The same things were measured in two ways. Each way mixes the same 10 hidden numbers, adds some noise and spreads widely along 5 directions of its own, which tell nothing about the thing.
In the rows, zero is written as 128.
Some things both ways: the first way, then the second way.
[132 118 150  97 121 111 137 130 114 161 144 121 138 113 134 108 163 129
 128 106 104 124 122 131 141 108 135]
[162 132 168 148 122 119 114 127 100 141 140 177 105 107 144  96 119 121]

[145 105 124 114 125 131 116 161 120 122 104 133 124 135 130 115 135 124
 131 133 138 129 123 171 133 124 131]
[148 213 138 145 112 158 165 130 234 128 103  75  95 187 154 133 118 169]

[123 136 126 137 144 139 115 141  99  95 117 124 120 111 121 139 120 142
 123 113 138 132 107 141 120 126 133]
[127  98 149 140 127  98 117 143 137 137 122 146 132 127 147 136 109 118]

[138 128  91 155 122 105 102 114 139 121 121 120 120 153 124 116 122 105
 139 123 140 148 154 119 105 140  65]
[146 114 152 124 128 131 190 114 108 136 108 158 129 122 131 138 132 132]

[178 115 197  73 175 181   9  92 155 144 112 152 161  41 137 128 163 127
 110 129 141 176 143 119 151 162 106]
[131 170 161 150  77 125  97 143 108 148 105 164 116 104 123 131 196 182]

[127 153 132 119 120  83 140  92 132 144 146 114 145 152 123 170 111 131
 136 151 137 115 147 119 107 143 130]
[141 225 125 164  78 172 192  75 202 130 137  95  89 161 120 171 170  86]

[131  93 205  25 175 119 101 111 128 145 106 145  80  86 118 131 131 129
 151 159 134 150 121 134 153 117 139]
[161 173 185 107 128 102 133 139 124 102 102 148  65 131 150 116 140 113]

[140 128 163  90 162 143 110 139  76 123 111 121 109  76 129 139 145 139
 110 112 122 157 104 139 122 129 126]
[171 100 191 140 124  97 127 156 120 140 111 157  92 102 148 169 163 108]

[132 103 144 108  97 121 158 116 173 163 129  77 125 154 131 101  97 111
 194 123 111 128 178 115 157 102 133]
[154  80 216  81 128 126  35 185  38 130 131 178 134  87 150 138 143 134]

[138  85 102 126 145 159  79 141 145  90  38 156 115 140 145  92 120 127
 144  94 134 128 113 129 158 124 167]
[146  46 168 112 119 127 134 154  56 150 123 164 136 101 107 125 152 135]

[109 143  47 184  95  79 193 141 109 111  94  87 119 214 130 125 114 144
 152  91 111  83 124 131 104 101 175]
[127  78 172 117 132 109  79 162  84 170 112 181 137  90 159 148  91 139]

[144 117 104 119 136 164 116 133 148 107  65 123 120 133 134 144 111 117
 154 152 147 141 135 110 134 147 161]
[ 93 135 123 134 129 126  90 186 161 166  90 133 121 145 125 175 130 143]

[113 131 104 129  92  69 150 115 140 164 157  81 166 132 135 112 133 124
 163  88 114 117 151 112 125 100  93]
[139  80 150 146 118 111 109 129  68 148 150 207 172  96 129  92  91  84]

[107 128 164 127 159 160 123  84 141 102  99 124  72 165 114 174  50 174
 156 133 147 118 145 123 135 126 191]
[125 141 145 116 132 109  89 149  98 112 116 180 122 131 143  63 111 156]

[126 144  81 176 105 129 126 148 136  96 142 123 121 174 113 154  80 101
 155 139 168 129 151 149 106 145  71]
[113 126 102 112 147 134 149 120 149 114 119 155 150 165 133  83  61 115]

[147 144 101 159 107 116 126 113 150 107 122 114 155 135 126 121 137 104
 130 143 125 135 133 110 112 143 130]
[101 120 115 161 129 101 142 121 132 154 120 186 113 131 147 110  83 125]

[196 160  87 152 136 161 101 159  85 119  81 139 144 162 139 150 178 100
  95 119 120 132 123 151  96 174 140]
[129 134 153 108 116 162 158 146 122 184  60 199  50 105 189 229 144 166]

[168 112  97 148 119 138  97 128 153 144  90  80 173 119 138  75 173 127
 132 127 109 131 156 101 138 130 146]
[ 80  63 129 136 120 117 125 147  98 199  95 187 145 109 200 187  59 168]

[138 145 160 116 181 128  64 101 110  83 112 120 104  73 101 134 130 129
 119 156 145 165 114 110 110 144 104]
[110 135 155 144 114  66 158 120 137 139 108 157 120 133 145 113  82 117]

[158 126 155 124 154 209  72 128 133 134 129 114 136  92 126 182  93 144
 111 183 179 169 177 132 119 183  99]
[149 180 105 182  89 136  87 146 174 130 124 121 134 134 106  97 189 138]

[153 124 157 145 108 145 140  61 199 153 161  89 107 139 104 130 115 127
 134 217 134 170 201 105 109 146 123]
[132  69 102 162 142 108 205  88  98 125 137 170  65 125 160 125 145 115]

[119 132 131 123 146 116 109 124 126 123 129  97 139 115 108 129 129 151
 146 147 141 107 131 114 137 117 152]
[170 182 207 118  52  97 110 125  57 100 120 149  95 107 184  99 170 118]

[129 127 106 148 111 108 134  91 176 132 113  84 121 184 120 150  68 139
 172 160 153 126 188 121 112 135 127]
[135 155 148 134 100 126  73 148 112 137 119 155 147 112 117  90 141 151]

[146 129 151 109 140 161  95 111 143 155 143 120 120 119 121 143 133 128
 145 120 136 148 160 133 132 132 103]
[144 125 141 108 123 150 179 124  84 119  97 187  93 138 174 129 139 147]

[124 121 172 115 144 134 109 123 116  49  84 140 108  95 136 115  69  99
 145 103 121 159  90 116 143 133 136]
[168 150 175 161 120 114 177 125 186 105 165 126 125 181  84  71 109  70]

[109 156  69 183  70  77 183 119 144 130 167 119 140 212 120 151  99 110
 153 119 135  97 148 134  99 126 108]
[130 119 157 113 134 133  67 133  96 131 137 148 129  90 118 145 156 127]

[126 170  89 139 139 124 133 149  90 127 155 104 136 121 105 190 142 134
 121 166 165 123 129 129  90 149 103]
[114 166 109 154  99 107 131 125 147 139 107 150 112 132 150 136 115  77]

Other things, the second way, with their names:
<318>: [123  94 179 109 121 106  70 138  84 142 115 171 121  82 185 166 123 159]
<142>: [153  91 154 166 134 122  75 142 185 152 170  92 178 110  57 140 126  70]
<113>: [171 137 175 115 160 171  80 163 153 130 141  87 118 129 104 142 168 164]
<325>: [131 167 121 147 141 100 174  85 151 110 108 152 114 144 209  95  66 162]
<90>: [137 120 161  88 157 122 150 122  78 112  92 194  73 124 225 124  93 188]
<81>: [147 112 151 108 140 114  49 157  94 102 143 157 139 111 125  94 118  65]
<218>: [159 135 125 137  91 152 201  88  88 146  99 219  83 112 190 124 115 102]
<86>: [ 82 108 150 110 133 148 129 124 184 185 115 105 145 136 157 225  49 140]
<155>: [191 168 152 183  92 132 200 117 187 123 136  81 113 156  90 121 199 100]
<76>: [121 101 147 115 131 110 137 131 131 131 118 147 101 126 138 150 112  98]
<322>: [ 98 157 174 115 100 135 112 120 141 155 142 114 102 143 112 112  94 160]
<328>: [106 141 126 124 132 154 129 111 218 134 145  52 180 159  85 170 107 110]
<71>: [120 181 105 151 109 126 165 119 184 118 111  94 135 180 179 122  96 144]
<53>: [149  83 167 114 139 134  87 150 110 144 124 123 147  91 122 180 154 115]
<358>: [ 89  89 115 137 183  86  98 130 156 147 111 157  90 116 195 186  72 127]
<230>: [144 165 130 171 123 100 171 101 199 105 147  86 116 170 136 100 108  94]
<240>: [159 163 177 138 103  83 141 141 151 108  89 116 118 137 204 148 137 162]
<314>: [149 197 183 147  80 143 104 153 127 150 127 134  81 129  83 118 207 147]
<208>: [189 167 182 163  97 123 159  89 109 128 140 156  91 102 161 107 159 132]
<384>: [121  94 164  94 175  89 153 120  96 100 119 170  85 133 185 135  84 121]
<206>: [145 147 133 177 106 138 184 113 163 149 141 111  91 155 121 142 152 110]
<205>: [190 170 229  95  85 146 150 112  96  91 127 106  37 122 167 145 221 172]
<194>: [129 135 196 151 102  86  19 150 130 157 144 113 128  88 167 152 121 145]
<372>: [164 183 195 122  66 135 112 110  87 125 114 113 108  93 185 162 192 168]
<131>: [156 192 194 167  59 149  89 133 187 156 167  64  88 129  60 150 200  96]
<374>: [107  72 136 133 125 142 192 107 141 156 166 125 155 161  86 123  61  75]
<379>: [171 203 110 147 115 139 174  83 167  93 112 144 127 145 165  99 118  93]
<48>: [181 157 187 126 104 142 126 155  97 116 134 171  93 138 129  89 149  90]
<259>: [166 157 167 114 125 132 121 156 136 103  96 124  65 140 169 152 192 170]
<355>: [115 100 151 145  90 163 104 118 185 181 161  39 126 117  72 214 171 113]

Some of these things the first way, each followed by its name:
[151 113  86 153 103 125 110 154 140  99 114 122 149 109 134 100 129  78
 125 152 147 171 137 128 111 152  60]	<155>
[143 159 100 150 106 106 158 158  98  88 123 133 136 156 118 144 142 102
 122 140 124 109  91 158 104 135 158]	<131>
[160 131 146 112 175 158  63 172  57 117 110 143 130  93 123 113 180 121
  91 105 121 132  98 145 134 143 116]	<86>
[113 102 171 104 140 118 123  91 153 100 103 148  97 129 124 101  97 120
 150 132 113 129 114  97 157 115 172]	<384>
[136 175  39 204  81  99 156 180 101  65 143 137 150 173 115 140 137  72
 128 122 143 115  94 164  84 143  90]	<76>
[111  96 130  94 156 134 108 151  90 138  95 148 110 126 143 132 122 155
 122  90 135 115 113 136 146 120 144]	<53>
[129 151  95 168  75  69 164 118 145 139 164  89 165 171 121 118 136 125
 149 110 115 102 145 149 108 107 122]	<318>
[147 101 153 141 126 199 137 145 124 133 127 131  78 167 128 128  80 107
 128 149 130 152 169 131 139 153 117]	<113>
[140 122 120 140 100 107 135 163 112 127 146 106 188  98 128  77 176 112
 113 134 105 110 106 126 142 118 144]	<194>
[161 119 115 138 115 126  72 149 137 166 171 113 193  96 120  85 188 104
 112 149 136 132 158 124 138 143  64]	<372>
[137 138  92 206 142 160  98 150  69  52  69 159 155 156 149 108 113 126
  62  94 110 101  87  89 126 173 189]	<208>
[122 138 142 110 146 160 146 151  87 116 111 121 100 133 126 158 108 133
 146 100 123 119 111 133 137 121 162]	<48>
[138 114 173 112 157 155 109 130  97 119 120  96  93 105 124 150  67 126
 120 170 149 176 162 120 116 162  83]	<142>
[150 124 158 118 122 167 122 128 146 134 146 125 109 125 116 148 116 119
 140 157 145 155 153 161 125 138 114]	<259>
[135 177 136 142 112  87 153 118 124 137 202 114  99 161  77 144 171 120
 150 135 123 115 127 188  95  94 104]	<322>
